There are 5 ways to turn a row about zero (a turn may also mirror it). The second row of each pair is the first, turned, with some noise.
Known pairs, each followed by its turn:
[-0.04 -0.73  0.19 -0.68  0.82]
[ 0.07 -0.13 -0.46 -1.12 -0.27]	Y

[-1.61 -0.09 -0.50  1.64 -0.43]
[-0.83 -0.10  0.54  1.71 -1.24]	Q

[-3.15 -0.10 -0.84  1.08  0.12]
[-2.13 -0.15  2.18 -0.21 -1.59]	Y

[ 1.38  1.45 -2.11 -1.21  2.01]
[ 3.43  0.10 -0.55  0.46 -1.33]	S

[ 0.15 -0.76  1.93 -1.82  0.78]
[-1.17  0.83 -1.51 -1.84  0.97]	Q

[-0.39  0.97 -3.48  0.86 -0.30]
[2.02 2.03 1.14 2.20 0.58]	S

[-0.09 -2.71 -0.01  1.89 -0.62]
[-0.36  2.54 -0.01  1.20 -2.05]	Q

[-1.82 -0.32  3.41 -0.82  0.13]
[-0.07 -1.85 -0.84  1.81  2.74]	T

[-0.28  0.07  3.10  0.70 -2.39]
[-2.10  2.10  1.47  0.68  1.95]	Q

[ 2.38  2.65 -0.97  4.83  1.97]
[ 2.83 -3.06  4.37  1.96  0.37]	S

[-0.28 -1.78  1.59 -2.33 -1.42]
[-1.58  1.69  0.46 -2.70  0.15]	Q

[-3.46 -0.65 -0.17 -1.18 -0.06]
[-2.39  0.16 -0.02 -0.44  2.81]	T

[-2.38  1.82 -1.31  1.18 -1.08]
[-0.89 -0.61  2.85  1.60 -0.84]	Y

[-1.28 -0.26  1.12  0.03  0.94]
[-1.25 -0.88  0.23 -1.37  0.33]	Y

[ 0.18  0.02 -2.75  0.32  3.04]
[ 0.90 -1.34  1.83  3.25 -0.46]	E

[-1.36  1.09  0.17  1.85  0.24]
[ 1.44 -0.85 -1.35  0.35  1.28]	E

[-0.28 -0.58  0.57  1.34 -1.33]
[-0.73  1.58  0.95  1.10 -0.20]	Q

[-1.86  2.93 -3.21 -0.22  0.40]
[-2.51 -0.14 -0.61 -3.97 -0.80]	T

[ 3.89  3.01 -2.05  3.18 -1.29]
[ 1.24 -5.26  0.86 -2.01 -2.15]	E

[0.01 1.00 2.15 0.94 0.23]
[-0.73 -0.76  0.19  0.03  2.27]	Y

[-1.42  4.83  1.80 -2.46  2.26]
[ 2.28 -4.52  2.73 -1.64  1.77]	Y

[-0.13 -0.33 -1.60 -0.02  0.19]
[-0.45  1.03  0.70 -0.96 -0.09]	T

[ 0.60 -1.60  1.90  1.70 -0.70]
[ 0.66 -0.71  1.48  2.62 -0.09]	T

[ 0.38 -0.84 -3.06 -0.16 -0.16]
[-0.70  2.49  0.98 -1.38 -0.95]	T

[ 0.12 -1.23 -2.23  0.52  2.24]
[ 2.45  1.35  1.53 -1.27 -0.06]	S

[-3.08  1.12  0.77 -0.02  2.27]
[ 1.00  0.71 -2.29  2.92  1.36]	E

[-0.18  1.87 -0.97 -0.14  0.04]
[-0.66 -1.67 -0.82  0.92 -0.11]	E

[-0.29 -3.36 -1.44  1.75 -1.64]
[-1.76  2.87  2.78 -0.48 -0.39]	S

[-0.16 -0.07  0.59  0.95 -1.16]
[ 0.51 -0.08 -0.37 -1.35  0.68]	E

[-0.29  3.50 -0.10 -4.83  0.44]
[ 2.01 -0.40 -5.42  1.29 -0.62]	S

New pairs. What belongs after each?
[ 0.16 -0.54  3.08 -0.86  4.83]
[ 0.04 -1.09 -0.54 -5.26  2.56]	Y

[1.96 0.05 0.71 0.44 0.09]
[ 1.16  1.24 -0.37  0.12  1.18]	Q

[ 4.83  0.53 -1.76 -1.37  0.00]
[ 2.72  2.70 -1.71 -0.60 -3.35]	T

[-0.29 -0.06  4.16  1.15  3.49]
[-1.64 -0.95  0.00 -3.50  3.88]	Y

[ 1.32  0.52  0.46 -2.10  1.87]
[ 2.16 -0.82 -0.70 -1.99  0.53]	Y

[-0.09  0.67  0.50  0.79 -0.10]
[-0.10  0.03  0.58  0.49  0.79]	Y

[-0.84 -1.06 -0.48 -1.41  2.36]
[ 0.10 -0.32 -0.25 -2.76 -1.26]	Y

[-2.46  2.15 -1.82 -0.42  0.27]
[ 0.49 -1.27  3.05  0.14 -1.55]	Y

[ 2.67  1.68  0.59 -1.10 -0.68]
[ 1.86  0.30  0.67 -0.91  2.76]	Q

[-1.88 -2.86 -0.95 -0.10 -2.83]
[-1.50  1.56  2.33 -0.71 -3.11]	Q

[ 3.47  0.33 -0.36  0.60  0.52]
[ 0.75 -1.26  1.35 -0.80 -2.79]	E

[-0.08  0.24  0.59 -0.66  1.52]
[ 1.06 -0.42 -0.44 -0.75  0.93]	T

[-0.32 -0.12  0.68  0.44 -0.45]
[-0.34 -0.51  0.20  0.71  0.13]	T

[-0.37  1.33  3.28  2.98  2.06]
[-0.16 -4.15  1.53 -0.99  2.15]	S

[-0.48  0.34  0.23  0.52 -1.16]
[-0.96 -0.58  0.07  0.65 -0.61]	T

[ 0.13 -0.81 -0.11  2.06  0.79]
[ 2.18 -0.33  0.77 -0.09  0.57]	E

[-2.06  1.86 -0.48  0.15  0.73]
[-0.04 -1.04 -1.89  1.76  1.08]	E

[-2.51 -1.65  1.12  1.07  0.34]
[-2.67  0.83 -0.82  1.04 -1.51]	Q

[-1.78 -1.92  0.75 -1.35  0.15]
[-1.68 -1.07 -1.09 -1.33 -1.36]	Y

[ 1.20 -2.24  2.39 -2.59 -2.60]
[ 0.30  1.76 -2.03  4.20  0.80]	T

[ 0.48 -0.01  1.42  0.27 -0.43]
[ 0.47 -0.75 -0.38  1.23 -0.07]	T

[ 1.99  2.07 -4.83  2.79 -0.35]
[ 2.82  4.08  3.07  2.45 -0.67]	Y

[ 0.46 -2.70  0.27 -0.24 -2.42]
[-0.81  1.30  1.62 -2.54  0.90]	E

[-1.80  0.73  0.48  1.54 -0.09]
[-1.37 -0.46  0.11  1.89 -0.22]	Q

[ 3.10  2.46 -0.87 -0.98 -0.28]
[ 1.43  0.43 -2.37 -1.07 -3.04]	T

[-0.25  1.75 -0.15 -0.02 -2.41]
[-1.49 -1.50 -1.43 -1.47  0.51]	E

[-0.48 -1.51 -0.99  0.09 -0.03]
[-0.71  0.78 -0.45 -0.44 -1.29]	Y

[ 0.48 -0.41 -0.96 -4.83 -0.36]
[ 0.71  2.02 -3.73 -0.23 -2.35]	S

[-2.23  0.51 -0.74 -1.31 -0.16]
[-1.83  0.21 -0.76 -1.10  1.51]	T

[ 0.34 -0.04 -1.74 -2.62 -0.93]
[ 0.96 -0.85  1.28 -2.63 -0.53]	Q

[-4.73  0.53  0.35  0.91 -1.47]
[-1.90  1.13 -0.61  0.62  4.46]	S

[-0.33  1.53 -0.87 -0.50  1.53]
[ 1.45 -0.51  1.74 -1.08 -0.19]	Y

[-0.08  4.83 -0.82 -2.34  1.10]
[ 3.18 -1.41 -3.11  2.51  0.46]	S

[ 0.08 -3.99 -2.41  2.06 -0.69]
[ 1.22  0.15  4.33 -0.93  2.46]	E

[ 0.19 -1.69 -0.42  0.70  0.78]
[ 0.39  0.79 -1.10  0.48 -1.36]	Q

[ 0.45 -0.50 -1.50  0.96  0.05]
[ 1.29  0.12  0.11  0.63 -1.22]	Q

[ 0.35 -1.50 -3.49 -0.17 -0.67]
[ 0.96  3.45  1.08  0.71 -0.98]	S

[ 0.22 -1.33 -0.08 -1.88  1.19]
[-0.81  1.63  1.13  1.17 -0.70]	E

[ 1.51 -0.16  0.69  1.08 -2.08]
[-0.38  0.65 -1.16  2.21  1.25]	Y

[-2.79 -3.20 -0.40 -0.30  0.29]
[0.05 2.45 1.38 0.86 3.05]	E

[-1.08 -0.24 -0.01 -0.02 -0.47]
[-0.96 -0.05  0.24  0.09  0.64]	T

